Each new row is followed by what is left after taking away its nearest point in the smallest flat space through zero that holds the last named rows.

k_94, 5 rows:
[[ 14  11 -15 -19  -2  -7 -14  -5  -4   4  -8  -4  13   8   2  -5 -15]
 [ -1   0  -6 -21   8  -5  -2  23   7  -6  -8   4   7   5  -9   3  19]
 [ -4  -9  -2  10  -1  -4  -6 -14   1  10  -3   5 -10 -12   3  -5 -13]
 [ -4  13 -13 -14 -12   8   2  16  13  -2  -2  -3 -13  10  24   7  13]
 [  0  -3 -25  13 -16 -17 -11  10  -7  -1  14   2  -4 -14   0 -18  -5]]
New rows:
[-23   2  -8  -8   2   2  -2 -10   4  13  -5   5  -1  -5   0  19  -5]	[-19   6  -9  -2  -2   0   1  -4  -4   5   6   1   7  -3  -6  15  -2]
[  2   6  -2  -2  -7  -4  -2  23   9  -6  -2   0 -12  -4   7  -3  -3]	[  5   4   9   1   0  -2   0  11   4  -4  -4  -1  -5  -3   0  -2 -11]
[ -2  -1 -17 -13   3  -1  -7  23 -27  -1  -1  26 -27 -11   0  14  15]	[  6   5  -4  -7   5   6  -3   3 -36   0   1  19 -18  -4  -1  17   1]
[ -5 -14  -7  -2  -3  -4   1  -8  -4  -1 -12  -1  -7   2  -7   0   0]	[-3 -9 -6 -1 -6 -1  4 -5 -6 -5 -7 -5 -4  7 -5  1  2]

k_218:
[[ -1 -16 -12 -30  18   4   5  10 -12   3  16 -15 -39   3 -10  15  13]
 [ -9 -12   5 -24   3  30  13  -2  -5   7 -12 -12 -23 -13   3   9 -16]
 [-11   8   1   8  -6  11  -6  18  -3 -19 -10   2 -28   9   0  -4  15]
 [  2 -11  -3  12   6   8  -1  14  21  15   8 -14  -8  -1   1   6  10]
 [  0   3  11   8  11  -3  21  20  14 -12 -11  -8 -16  -6  -2  -1   6]]
New rows:
[ 17   1 -12  -4  14   0  13   4   1 -17 -13   4   0  -8   6   0   4]	[ 15  -2 -17  -1   7   8   0   0   1  -8  -8   5   4  -5   9   1   5]
[-14  -8   7 -17   4  16  13  11 -11   1   9 -14  -7   7 -15  -4   0]	[-11  -2   8  -2  -2   8   7   8  -5   1   9  -7  11   9 -13 -10   0]
[ 19  -8   7  -5  -9   9  14 -18  -7  -9 -14  -2 -15   5   8  -3 -12]	[ 23  -9   1   6  -8   1   6 -13   0  -4  -3  -3 -11  11   6  -3  -1]
[ 16  -9 -14  13   7  -4 -14 -10 -18   8  -1  17  -8  17  -3  -4   4]	[ 16 -10  -4  14  11   1   2  -6  -9   8 -12  11 -10   7  -1  -4  -4]
[-14  -3  -6  13 -14  -9  -1  -6 -11 -13 -15 -15  14 -13  -9 -19  16]	[-13 -12  -9   4  -8  -5   1  -6 -10  -4  -9 -22   8 -16 -10 -13  15]
[ 12   2 -18   4  -7  -3  -8  -4  -9 -15  17   2  -7   9  14 -13  -3]	[ 13  -2 -11   4  -2   2   4  -2   0 -10  11  -5  -7   0  16 -11 -10]

k_684 (5 x 17):
[[ -2 -14  -4 -17  14  12  11 -15 -11 -16  -4  12  17   6  -2   5 -29]
 [ -3  11  -2   9  20  17  -5  -2 -23  -6   5 -12  11  15 -14  -8  -2]
 [ 12  -7 -10   0  18   3   5 -16  20 -19 -25  18  20 -20 -15   2   3]
 [-27  -3 -27  -7  17  13  13 -19 -22  -2 -14 -12  23  33  -6 -24  11]
 [ -7   7  10 -10  20  10  -2 -13  12 -24 -13   1   9   0 -10   2  13]]
New rows:
[ 11  24   6  -5  13 -15   3  -1  -2  -8   3  -2   8  12   7 -17   0]	[ 14  18   3  -6   7 -20   6   0   1  -4   2   3   7   7  11 -15  -5]
[ 9 23 10  3  2  0 -3 -4 12 27 20  5 -5  3  5  3  4]	[  5  16   2  -4   8   3   4 -14  11  21  12  10   5   6   3   1  -1]
[  2  -6   7  21  -5  -6  -7  14  -7  15  15   2 -10   2   8   3 -23]	[-9 -5  4 12  6 -3 -3  1  6  1 -2  3 -1  4  3 -1 -5]

k_626:
[[-17   8  -6  12  17  37  -4  -9  -6   6  -7 -13  36  13 -10   0   1]
 [  1   6  -9   9   1  20   0  -9  -1  23 -15  14  11  11 -15  15   4]
 [-36   6 -16  -1  -3   7   2  -2  12  -3 -11   2   4   4 -27   6  -9]
 [-19  -1   7  13  15  11  -9 -20   6  11   8  -7   0  -7  -9  14  14]
 [-15  12   2  15  10  17   6 -26   2 -16 -10   6  16   3  -7  -4   5]]
New rows:
[  2  -2  -1   2 -12  -2   5   4   0   6  11  -5  -5  -2   9   5   7]	[ -3   2  -4   4 -11   3   8   0   0   1   6  -3   1   1   5   3   5]
[ -5 -17 -25  -8   4  12  10  16  -5   5  -8   5   7   0   4   3  -6]	[ -4 -17 -14  -2   9   6  10   2  -3  -2  -2   7  -1  -8  10   3   3]
[ 21  14  -4   1 -11  -3   6   1   8  -1   0   3  -9   4  11  -2  12]	[ 3 13 -7  1 -6  3  2  2 11  0  3 -8 -4  4  4  0 10]

k_216:
[[  9 -15  -5  -8 -28   6   8 -12  12   7  -7 -16   1   0  18 -12  -2]
 [ 20   3   1 -11  -2  -1  -5  -7  -4  20   6  -7  -2  13  -8 -11   5]
 [  1  -3   5  -8   4  14  -7 -14   8   1  -4  -8   0 -34  20  14  23]
 [-18   5  14   7   7  12   2 -13  -5   1   3 -14   1 -17  17 -10  -2]
 [ -1   7  11  -6  -6 -18 -12   0   9  -2  13   4   5  -8   3  20   0]]
New rows:
[-17  -6 -26  -5  27  -3   4  27   9   0  -1  -5   1  -6   0  10  -7]	[-10  -4 -19 -12  17  -6   1  16  11  13   6 -17   2  -3   5   1  -8]
[ -1  -6   5   9  -9   3   3 -11  -6  17   3   4   3   0  -2  -1  19]	[ -7  -6   4  13 -10  -1   5  -5  -5  10   3   9   4   2  -4   3  14]
[ -1  -1   8  -2 -10  15   5  13  11   2  -1  -7  27  -4  12   5  19]	[-2  4  8  2 -4 11  5 18  4  3  2 -3 26  7  2  0 13]
[  6  -4   0  -6  -1   5   7  -1  -2 -12   1   8  -5   8 -10   0  -9]	[  4  -2   6  -8   0   7   4  -7  -1 -10   4   4  -4   0  -4   1  -6]
[ -9 -15   0  -3  -1  -3  15  -9  17   7 -10  -8  20 -12  -2   2   7]	[ -8  -8   2  -1   8  -8  12  -5  10  10  -5  -4  19  -3 -13   0   4]
[ 11  -7  -1 -14   5  11  -4   1  11   3  -6   4 -18  -3   2   6 -10]	[  3  -2   5  -9   7   8  -4   1   8   2  -1   3 -17  -1   2   3 -18]

k_246:
[[  6   2  10   3  -4 -12   4 -11  -1  19   4   8 -13 -19 -14  15   8]
 [-17  -8 -10  11 -10   2   4 -11  -2  -1   0  10   4  -9 -20   8 -15]
 [ -9   6 -21  -2   0  11  -9  12   2 -23  -3   4   2  -7  -3  19  -7]
 [ -9 -10  -3   4  -1 -19  -3  10 -10  18  15   9   9   6 -21   5   4]
 [ 16  -1  -2  16  15  -3  -5  -4 -17  -5  -7  -6   3 -11  19  -8   7]]
New rows:
[ -5   0   7  22   6 -15   8  12  17   3   2  -7   3  -1   0  -9   0]	[ -6   4   4  19   5 -10   7  13  21  -3   0  -6   0  -5   0  -3  -1]
[ -7  -1  -7 -27   7  24  -4  15   4  24   4  19  -1  -1  13   2  -3]	[ -5  -6  -8 -14   9  22  -2   4  -5  25   0  19   1  -9  14  -3  -6]
[  1  -8   9  -4 -10   9  -5  -1  -2 -14   4   6  -4   5   4  23   2]	[  3 -13  12   1  -8   5  -3  -4  -7  -8   5   4   0   9   6  13   3]
[  1 -27   3   4 -12   0  -9   4   6   2  -7   5   4   2 -11 -15  -3]	[  9 -19   3   0  -8   2 -13   8   8  -3  -9   4  -3  -5  -5  -6   3]

k_909, 5 rows:
[[ -2  10  23   5  -2  -2 -15   0  -1  -5   2 -11 -20  -9  -9   9  14]
 [ 22  10  18  12  -7  16   8   6 -14  31   4  17  20   5  -2  -3  -8]
 [-10  16  24 -13  17 -14   0  -6 -11  -5  -1   7 -15  10 -11 -11  33]
 [  7   8  10  -3   0   6 -10  10   2   8   0  10  -8 -29   4 -11   5]
 [  0   5   8  -8  11  16   4  -8  -4  36   4   4  -7  -7   3   1  14]]
New rows:
[ 10  10  -3 -13  12  -8   6  -7   6  -7  -5   2  -3  22   8 -22   6]	[16  8  0 -2  2  2 -3 -5 10  0 -2 -8 -7 10  9 -9 -3]
[-13  -2  24 -14   0  15 -10  23   0  14  -7  22   3 -20 -19   1   9]	[-20 -13   7 -11  -2   9  -4  16   3   2  -8  11   9  -1 -19  11  -1]
[ -7   1   2  20 -28  -1  14   0  11   2  11  11  -7 -34  16 -14   4]	[-14   0   3  19 -23  -7  23 -11   5   0  12   6  -5  -8  10  -7  10]
[ -9 -19   7   9   4 -10  -2  -5  -7   2 -22  -9  20  17 -25  -3  -6]	[ -8 -18   6   4   6  -4  -9  -1  -1   9 -22  -6  11  -6 -19  -8  -3]
[ 26  -3   8 -11  23  18  -2   7 -20   1  -8 -12 -11  -2 -16   7   5]	[ 25  -9  -4 -12  21  14   0   9 -16  -9 -10 -11  -5  -1 -13   4  -3]

k_943:
[[-18  -7 -12 -15  -9 -10  22   4  -1  -3  -7 -13  -1 -10 -22 -10   3]
 [ 16   3   4  -1 -15   3  14   0 -10  -8  19 -15   6 -18  -9   0  22]
 [ -4   8   1   9 -18  -7  -1  -2  13   0  30   2  10   5   7   3 -20]
 [ -5  -1  -9 -19 -13   6 -12   1   9   7  18   3   2 -16   4 -10  12]
 [-24   4  23   4   5   2 -14   2  26  13  -5   1   0 -15   5 -15  -9]]
New rows:
[-17   2 -15 -18   7   0   7 -10  11   1  -9   0  13  -9  18   9  -7]	[ -5   6  -5  -8   8   2  11 -11   5  -4  -6  -5  15 -11  18  14  -1]
[ -2   2 -13   7 -10   5  15  13  11  -1 -18 -16   1 -11 -16   2  -1]	[  7   5 -13   9  -8  11  -1  11  13   2 -11  -6   1  -5  -2   7  -2]
[-17  10  -2  -1 -19  -1  -7 -11  -2  10   8   2  11   6  -2 -18   9]	[ -9   9   1   6  -9   0  -4 -12 -11   6  -4   2   8  13  -2 -12  10]
[ -9  10 -14 -14 -18  17  -8  -7  19  -4 -17   7  12  -1   8 -11 -10]	[  5  12  -5  -2 -15  17   2  -8   8 -11 -19   0  13   0   4  -4  -5]

k_212:
[[-14  -6   6   2  -7   7   9   1  21  13  -3   9 -30 -24  -6   8 -19]
 [ -6   3 -11  -7   8  -1 -17   4  -2   0  -4   2  -7 -16 -26   3 -11]
 [ -6   2   3  -6  -2  -8  18  -4  -9   6  28 -10 -23 -20 -32  14  -2]
 [  9 -12  -2 -12  -9   0  16  -7   5 -14  10  -6 -13  15  11   7  19]
 [  8  10   5  13   7   9  15 -10   7 -17  -6   3 -10   6  14  14  26]]
New rows:
[ -8  -2  12   3  -2  12   1  -7  -7  10  27   4  25 -10   4  27  -1]	[ -6  -8   2  -6  -1  16 -10  -6   2   1  16   8  20  -7   6  27   0]
[ 19   1  -3 -14   0 -12  14 -19  -3 -13   0   3  -4   5   2  -5 -12]	[ 15   7   0  -6   4 -10  10 -17  -2  -8  -6   7  -1  -1   1  -6 -18]
[ -1  14  -5   2  -2   2  -3   0 -18 -22   1  -4  -1 -27   8  -2  -3]	[ -1   5  -4  -3 -10   2   0   1 -14 -19   2  -4  -1 -22  17  -6  -6]
[  6   1 -13   1 -22  11   1   0  -2 -12  -7 -13   1   0  12  -4 -12]	[  5   8 -11   6 -17  10   3  -1  -7 -11  -4 -14   0  -6   4   0 -11]
